The same things were measured in two ways. Each way mixes the same 9 hidden numbers, adds some noise and spreads widely along 5 directions of its own, which tell nothing about the thing.
Some things both ways: the first way, then the second way.
[-25  -1  36  20   1  21 -46 -29   2  17  -4   3  -5  28  26 -14 -13  40
  -6 -35 -12 -11  25]
[ 32  29 -17  23  15 -25   9  -4  31  21  44  35   6  -3  21  21 -40 -54]

[ 14  15 -11   2  16 -24 -23  37  24   0 -30  10  42  -1  10 -25  12  16
 -37  17  71  51   6]
[ 30   2 -10   1  13   3 -10 -23 -28  -7  28 -19   3 -34  13  25 -28 -22]

[-12  -9   4  -6   4   0   0   4   1  15  27  12   8   8 -17  11  19  16
 -10  -5  -7  17 -15]
[-83 -55 -24 -18  23  18  21   3 -24  12   3 -15 -16  15 -48 -37  27  22]

[ -1 -19   5  51   4 -31 -29   5 -10  30 -14  48  -1 -15  19 -49 -10  22
 -54 -56  -1  21  11]
[-22  -1 -14 -15 -17   2  37   9  -3   4   7 -18  -1  31 -43  32  10  29]

[  4 -24  18  34  -1  21  11  -8  21  11   2   6   3 -26  21  -9  26  40
  -9  -2 -14 -32 -18]
[ 23  39 -23 -40 -35  -4  12 -27  28  55  -2 -15 -69 -17 -23  -8 -17  -8]

[ 10  15 -17  12  -9 -52 -44  20 -11   0 -32   3  18  15  21 -29 -19 -22
 -47   1  29  57 -13]
[-28  14 -21  -7 -23  27  -1 -25  18  17  11   8 -18  19 -41 -33   6 -30]

[ -7  -3  -6  22  -5 -12  27   8 -28   4  20  12 -13 -16  -4 -19 -10   1
 -17 -12 -17  -6 -18]
[-15  16  18   9  -4 -23 -27  28  32 -27 -10  12  24 -10   1 -13   1 -15]

[-19  -5   8   2 -16  28 -10 -45 -50  -2  16 -27 -21   1  27  20   0 -23
  31 -17 -54 -39 -17]
[  9 -12 -11  17 -35 -11  37  25  -4  38 -13   7 -79  17   6   5   3  34]

[  1  -4  11  41  10  46 -12  23 -29  -9  -8 -26 -13 -12  15 -53 -16  22
  12 -50 -23 -41   5]
[ 33  37  22  -4   8 -39 -23 -30 -17 -27 -20 -26  44 -31  13  25   3 -37]

[-17  16  17  19   6  -8  19   6  -9   2  15  -4 -10   1 -10 -19 -15  28
 -17  -4   3  -7  -4]
[ 19  10  -2  53   5  11  -6  17   9  29  -6   6 -30 -20  28   0  -1  10]

[-21  -1   7  24  23  18   1 -13 -31   1  -4  16  -7  47 -20  12   2  27
   1 -10   3  -3  32]
[  1 -16 -27 -55   8  23   5 -49 -12  -4  37 -26 -12  -1 -34  26 -26  -2]

[ -4  -5   7  47  11 -46  49  21   3  10  20  17  -4 -14 -33  -5  14  37
 -59  19  -4  18 -39]
[ 17  34 -18  19   9  18  26  -5  14  11  13   0  21   1 -32 -12 -14  16]

[ 13  12  -5 -27  12   0  63   4   5 -15  27 -21  20 -34 -20  65  51 -30
   4  64   8  -7 -38]
[ 27   8  -2 -38   6 -20  -2  -6  34   3  30  22 -43 -18   1 -43 -28 -11]

[ -8 -10  -2  34 -12  24 -38  11 -44   3   7 -22  -1  20  22 -33 -16  14
  -6 -35 -28  -4 -18]
[ -4  12 -23 -32  11 -19  42 -71  -8  55 -21   0 -29  23 -32 -24   6 -28]

[ 12  -6 -14 -17 -18  14  13  -5  18   7  21 -13 -11   8  -9  18 -13   9
  29  15   2 -33  -6]
[ -2 -19  -3   5  22  -7  12 -18  -3 -24 -28 -10  -8  -9  26  23  -1  20]

[ 22 -18   2   2   2  -1  13  17  40  14   5  28   5 -16  -8  -3   5  11
 -17  -7  -2  -5  -5]
[ 37  22  26  21  30 -46 -10  33  40  -8  32  31  37  -3  28  20 -32 -10]

[-13  -1  20  13  -6  18 -76 -11 -12  27   0  12   3  -7  45 -55 -36  22
  -4 -83   4   4  49]
[-21 -30 -10  17  39 -53  -5  26  29  31   8  34 -34  20  35  18  16 -27]

[-18 -14  18  19   2  24  17   5  -4   5   1  36 -12  45  -5 -26  -8  30
 -12 -12 -37 -24 -20]
[  1  13  41   6   4  -6  -2  -9 -16 -23  23  -7  54  14  11  28 -13 -39]

[  2  45  27  -8  26   4 -47  10 -17 -10 -28 -15 -20  29  -1 -30 -70 -39
   4 -70  -9 -13  58]
[-17  -3  41  47  -1  33 -48  39   5 -27   8   3   6  -7  13 -23  18   0]

[ -5 -56 -39  35 -40  19   1 -13 -37  12  24   3  -1  -9  21  -5  32  24
   9   9 -23   1 -42]
[-49   1 -31 -50 -20 -39 -15 -17   7 -23 -24  -4  12 -27 -38  -9 -13 -16]

[  7  35 -10 -31  11   1 -45   5 -12  -9 -19 -27   3  24   0  -5 -35 -23
  24 -19  43  12  47]
[  4  -5   6  17   2   1 -23   8 -16 -59  10 -23  28 -60  27  12 -32 -12]

[-23  17   5  10   9  10 -32  -7 -32 -18 -17 -33 -27  33 -12 -26 -31   2
  28 -32  -5   2  33]
[ 15  31  -2  48  -2 -14  -1  17 -28 -19   2 -16  58 -30  -2  39 -17  -4]

[-12  13  31  30  26  -2   0   1   0  11  27 -26  -6 -18 -21   0  -2  48
 -17 -27   5  -3  21]
[ 21  20 -40  12  46 -10  20 -17  34  32  18  13  -6 -25 -11 -21 -11  -1]

[-20   2  14 -11  -4  36  -6 -15 -27   5  29  -2 -28  35 -14   2 -35  -5
  28 -42 -50 -35  15]
[-53 -10  18   6 -20   5  -8  19   4 -10 -23   2  -2 -17 -12 -40  -2   8]

Other things, the second way, with their names:
<321>: [ 56  35  -4  16  -5 -25  62 -16 -32  38   1 -20  22   2  -7  54 -40  29]
<612>: [ 58  -4 -27  -6 -32 -25  20   6 -27  31  21 -10 -51   3 -10  55 -40  28]
<498>: [-15  -1  14  20   4 -27 -25  27  -5 -36  -8   8  25 -47  18 -29 -14 -18]
<319>: [-30   9  -9  -2 -40  35  -3  -2  -7   2   9 -18 -19 -48 -10 -23 -30 -21]
<738>: [ 79  85 -29  53 -50 -52  21  31  41  49   9  30 -19 -40  25  35 -61 -12]
<306>: [-15 -35   5  49   4   8 -50  33 -12 -15  -5   5 -35 -38  44 -11  11 -12]
<140>: [  5 -40 -15   4  -3  14   3 -20 -29 -14   1 -12 -49   2  27  33   6   6]
<246>: [   1  -28  -22  -38   -5  -28   10   -4   16   85   -4   11 -107   36
  -20   -3   21   29]
<267>: [-37  -9   0  -7  18 -30  13  -3 -23 -16 -17 -16  24  -4  -3  -3  29 -18]
<131>: [ 12  18 -15  -7 -45 -57  37  11   7  15 -13  15  -8  32 -18  50 -27  19]
<335>: [ 11   4 -15  15 -14  -4  15 -11 -33 -10  16  -3  22   4 -24  18 -27   0]
<623>: [ 39  16  15 -17 -30 -14  46  -9 -24  13  -3 -27 -28 -27  16  21 -54  27]
<48>: [-20 -32  10  25  43  23  -5  59  29   4  25   2 -32 -17  15 -35  19  33]
<598>: [ -4   2  -5  45  26 -19   8  33  16  10  17  14   4  -2  30  19  12 -23]
<560>: [-30 -17  -3  34 -16  43 -73  36   5 -61  15   5  -9 -37 -12 -50  25  -6]
<354>: [  1   1   4  20  20  32 -26  -2   6 -51  26   3  13 -37  19 -25  -4 -27]
<281>: [-52 -12   4  18  45  11 -38   0  34   2  46  25  25 -17  20 -30   1 -86]
<424>: [  2  22  25  34 -13  29 -16  29  30  43  30  21 -35 -12  12 -39 -13 -20]
<290>: [-55 -28  -3 -17  57   0  10 -48 -14 -50   5   2  56   4  -9 -25  21 -51]
<365>: [-42 -50 -16 -19  23 -20 -22  25   8  -4  -5 -10 -28  -4  -8   6  34  22]
<518>: [-43 -16 -21  11  39  -7 -38  14  23  -4  16  26  40  14 -53 -35  21   4]
<421>: [-17  -3   5  25   9  24  22 -11 -25   4  -1 -11  26   6 -14  -1 -11  10]
<286>: [ 14  -3 -19  -3 -11  -6 -14 -30   0 -23   6  26 -10  25 -17  -4 -17  -6]
<91>: [-20 -15  11  -6 -66  21  -5  30 -30 -54  13 -12 -11   9 -22  15  -5  16]
<442>: [ 13  25  -5 -50   4  18  13 -58  38  15  14   3 -27 -16 -20 -38 -34 -15]
<427>: [ 38  47   1  54   5 -41  19  47  46  13  14  43  26  22  12  33 -19  11]
<508>: [ 16  22   9 -23  -3 -20  -4   9  13 -42  33   1  25 -21   1   8 -25 -21]
<235>: [-10   9  13  12  34 -41 -43 -11   6  -2   1  12  49  -3   7   5   9 -51]
<344>: [ 35   4 -29 -29 -34  10  12   7  -6  40  50 -25 -40  17 -42  55 -28  37]
<280>: [-37 -27 -14 -10  30   2  24 -30  14  -9   8  36  -8  44 -17 -28   3  -8]
<382>: [-33  -9 -23  20 -24  15   7  16 -31 -24  18  -5  28  16 -39  17  -1   3]
<538>: [ 10  30   4 -21 -12 -16   4   1  24  10  13  -2   6   2 -29   0 -17   9]
<79>: [ 36  -7   5  14  44 -29 -13  38  31  19  26   4 -24 -62  43  -3 -33  18]
<66>: [ 48  18 -19   7 -60 -25  27  46  -3  60   6  -4 -72 -20  -8  33 -45  59]
<724>: [-18 -29   9  40  15  23  19  28 -28 -66  25  -4  37   9   9  30  -1  17]
<594>: [-16 -29  43  11  -2  -1 -24  46 -26 -60  14 -24  20 -51  39  13 -19   4]
<125>: [  4  31 -37 -20  18  14  -2 -28  61  14  41  13  16 -10 -41 -11 -36  -9]
<111>: [-37  16 -17 -37   5 -37  -9 -10  24 -17  -5  -2  53  -7 -43  10  -5 -18]
<384>: [ 41  20  -1  -8  14 -13   6   4  33  30  30   9 -28  -8   4  -5 -23  11]
<314>: [ -1   1   7  30 -23 -28  13  34  20  -1 -15  37 -25  22  14  -8   2   8]
<500>: [-25  15  28   5 -28  -3 -42  26  16 -35   0  -3  32 -15   0  12  -8 -22]
<184>: [  4  20  27  22  31  -4 -68   2  43  -2 -17   2  15 -39  22 -21   7 -19]
<646>: [-19 -19   1  30 -29  22 -13  19 -10   0  -4  15 -31  28 -20 -18  23  20]
<659>: [ 24  11 -29  65 -21  26   4  31  -7  -9  -4 -16 -21 -29   6  22   5  35]
<134>: [ -6  10 -21 -30 -45 -17   7 -15 -10 -14 -14   1 -22  -4 -40 -24 -27  14]
<8>: [ 16  18   4 -37 -48 -64  54 -27 -15  27 -47   2 -40  10  11  25 -35   1]
<425>: [ 11   7   4 -39  26 -23  14 -43  32  49   1  17 -47   9  -1 -42  -9 -12]
<495>: [ 35  51 -27   6  10 -33  45   4  72  78   7  33 -41 -14  -3 -24 -42  12]
<56>: [-21 -20  19  54  -9 -19 -23  78 -27 -77   4 -13  71 -18  14  55  -1  27]
<168>: [-31  10   5  18 -31 -25  -6  52  16   9 -40  -8  -7 -30  -2  -4   3  31]
<450>: [-24  -9  25  17 -31   4 -13  51   2  -3  -3   5 -19   7  -8 -17   9  20]
<491>: [-47   0  31  -1 -24   1 -56  -9 -17 -41 -14  -7  45 -22 -11 -10   2 -44]
<244>: [ 29 -24  21  21  11 -19 -26  16  -8  29  13   9 -61 -14  52   1   0 -16]
<388>: [-36 -18  40  34  40 -45  15  32  -8 -40 -16  21  55   3  30  -6   6  -7]
<3>: [ -8   4  -3  -6  54 -32 -13  13  55  -6  40  45  43  33 -32 -27   3  -6]
<587>: [-61 -54   3  61  14  18 -57  52 -12 -74  -1  18  18 -17  15 -24  32  -1]
<685>: [ -8 -14  15  25 -49  11   0  38 -51  25 -24 -35 -50 -37   7  -7 -19  43]
<529>: [  2  48 -17   5  -1 -26  31 -18  40   3  -3  15  17 -13   1   9 -21 -27]
<251>: [-22 -37   5  21  25   0  12  13 -22 -18 -28  -6 -23  -6  15 -31  27  31]
<406>: [  7  12  14  11 -24  10 -12   4  36   5  17  28 -47   5  29 -11 -20 -38]
<718>: [-23 -52  -6  28  15 -14 -42  47 -17 -38   8   3  -5  -8  11  10  22  20]
<29>: [-17  -6  14  10 -16  22   5 -14 -57  -5   0 -23  28  31 -43  -5  22   4]
<299>: [-55 -19  29  -9 -12   0  14   5 -49 -87  22  -4  65  18 -13 -12   0 -37]
<397>: [ 25  59  24   8 -65 -37  -6  -4  -7  -5 -43  -3  29 -38   0  16 -61  -1]
<37>: [-32   7  -4 -24   0 -41  27 -41 -41  24 -36 -22  23  16 -41  -4  21 -18]

Some of these things the first way, each followed by its name:
[  9   4  42 -19  26  20  34  -6  73   3   9   6   8 -26 -15  30  32  26
   5  19   6 -31   7]
<508>
[  9  30  -2 -46   9 -18   4 -17  14 -28 -35 -10   3  10  -1  40   8 -66
  17  40  15  11   6]
<91>
[ -2  -5  -6  10  -5   3  11  -3 -22  -7  12  -8   6  -9   5  18  16 -14
  -8  15 -11   7 -14]
<134>
[-13  -8  30  20  33  12  19 -28  24 -13 -29  20  -8   8 -16  26  37  16
   0  11  -4  -7  31]
<344>
[ 38 -20 -34 -12 -30 -10 -34  38  49   7 -27  29  22   7  22 -39 -22  -7
 -16   5  33  33   1]
<397>
[ 32   2   8 -26  -8  23 -29  15  29  15  17 -25   7 -21  13   6 -15 -14
  16 -30 -14 -29  -5]
<251>
[  0 -16 -15  38   1  -7   9   5 -59  -1  18  -8 -16  -4 -17  10   4 -22
 -15 -21 -44   6 -19]
<3>
[  1   9 -39   2 -19 -13 -14  -8 -58 -26 -15 -34  -3  40   5  26 -11 -52
   8  34   0  26 -10]
<286>
[ -5   6  30  -3  10  16 -49   9  28  19  -4  16 -10  54 -13 -25 -48  26
  -6 -57 -10  -4  43]
<421>
[-15  14  42   1   4  14  -5 -23  -1   6  18  -2 -18 -12  13  -4 -27  -4
   0 -41 -35 -31  22]
<314>
[  6 -45 -14  32 -21  20 -32  -2  -1  20   3  16 -11  -1  14 -29  -1  29
   6 -42 -22  -6   3]
<111>
[-13 -24 -18  43   0  -9  40   9 -37  13  29  29   5 -42  -3 -21  30  30
 -27  -5   4  12 -21]
<365>
[ 15 -14   0 -28  -1  25   6   8  33  18  10  31  20  -9   9   6  23   3
   8   0   1 -20 -16]
<594>
[-41  16  22  -8   2  19 -22 -19 -18   5  12  -2 -10  60  -4 -11 -19  33
  11 -12  -8  -5   8]
<281>
[ 15   4  -5 -16 -11  -6 -12  -8   6 -18 -21 -24  -4  12  11  22   0 -46
   9  22 -18   0 -19]
<646>
[  2  18  32 -26  -1  -8  11  -8  61   8  -6  25  18   6  18   6  -1  14
 -21  31  21  -8  -4]
<406>
[ 24  -3   7 -33  -2  21 -49  18  50  10 -19  14  27   0  25 -18  -4 -10
   3 -22  13   6  12]
<685>
[ -4   5 -35 -25 -26  12   0   0 -41  -8  14 -12   2  -1  17  -6 -14 -35
  29   6   6   0 -11]
<8>
[  3 -44 -21   4 -35  -3  28 -23  24   5   8  22  -2 -16  14  14  38   8
   7  44 -14   1 -41]
<131>
[-24 -14   0  25 -10 -21   3 -17 -13   1  -5  14  -3  23   1   0  24  15
 -26  24 -11  27 -30]
<382>
[-10  36  20 -34  20   6   2 -10  -5 -22  -8 -15 -20   8 -19  11 -27 -48
  27 -18 -12 -11  36]
<450>
[ 30 -33 -24  29 -24  25   2  28   4   6   5  -6 -10  -2   5 -28 -16  19
   9 -14 -23 -38 -27]
<184>
[ 24 -14 -39   1 -19 -23 -22  17  -6   2 -17   1  28 -31  29 -11  23 -27
 -16  14  28  40 -26]
<718>
[ 28 -29 -16 -13 -38  -7 -22  -1  45  19   3   3  22 -11  34  12  24  -1
 -11  31  -3   7 -54]
<587>
[ -7  -2 -12  -8   4 -10  39 -14  -4 -14   2   6   4 -24 -10  30  41 -17
   6  41  13  14 -10]
<66>
[-20  50  29 -30  37  11  44  16   8 -26  10 -11  17 -15 -18   1   8   1
   2  25  40   2  18]
<244>
[  2  -4  -5  10 -13 -34  -6  11  19  17   1  16  19 -30  23 -35  13  25
 -34   7  29  27 -36]
<598>
[  7  -5   8  15  18  -7  34  14  14  -3   4  17  -6 -16 -25   2  10   5
 -16  -2  -6  -2   2]
<538>
[-18  -3  -5 -13 -15  24  20 -10 -22  -3  38 -37 -14  32 -19  28   9  15
  31  28 -29 -28 -47]
<290>
[ 45   2 -18 -32 -14 -28 -36  12  58  16  -4 -18  12 -26   2  14 -11 -15
   3   1  38  19  10]
<495>
[ -7  29   8 -30   4   2   1   2  16 -11  -1 -19  14   0   7   1   1   1
   9  24  36   7   5]
<306>
[ -1  13  10  -6  20 -16  11 -16  31  -3  -3 -10 -19  33 -50  40  -8  19
   9  21  20   6  39]
<125>
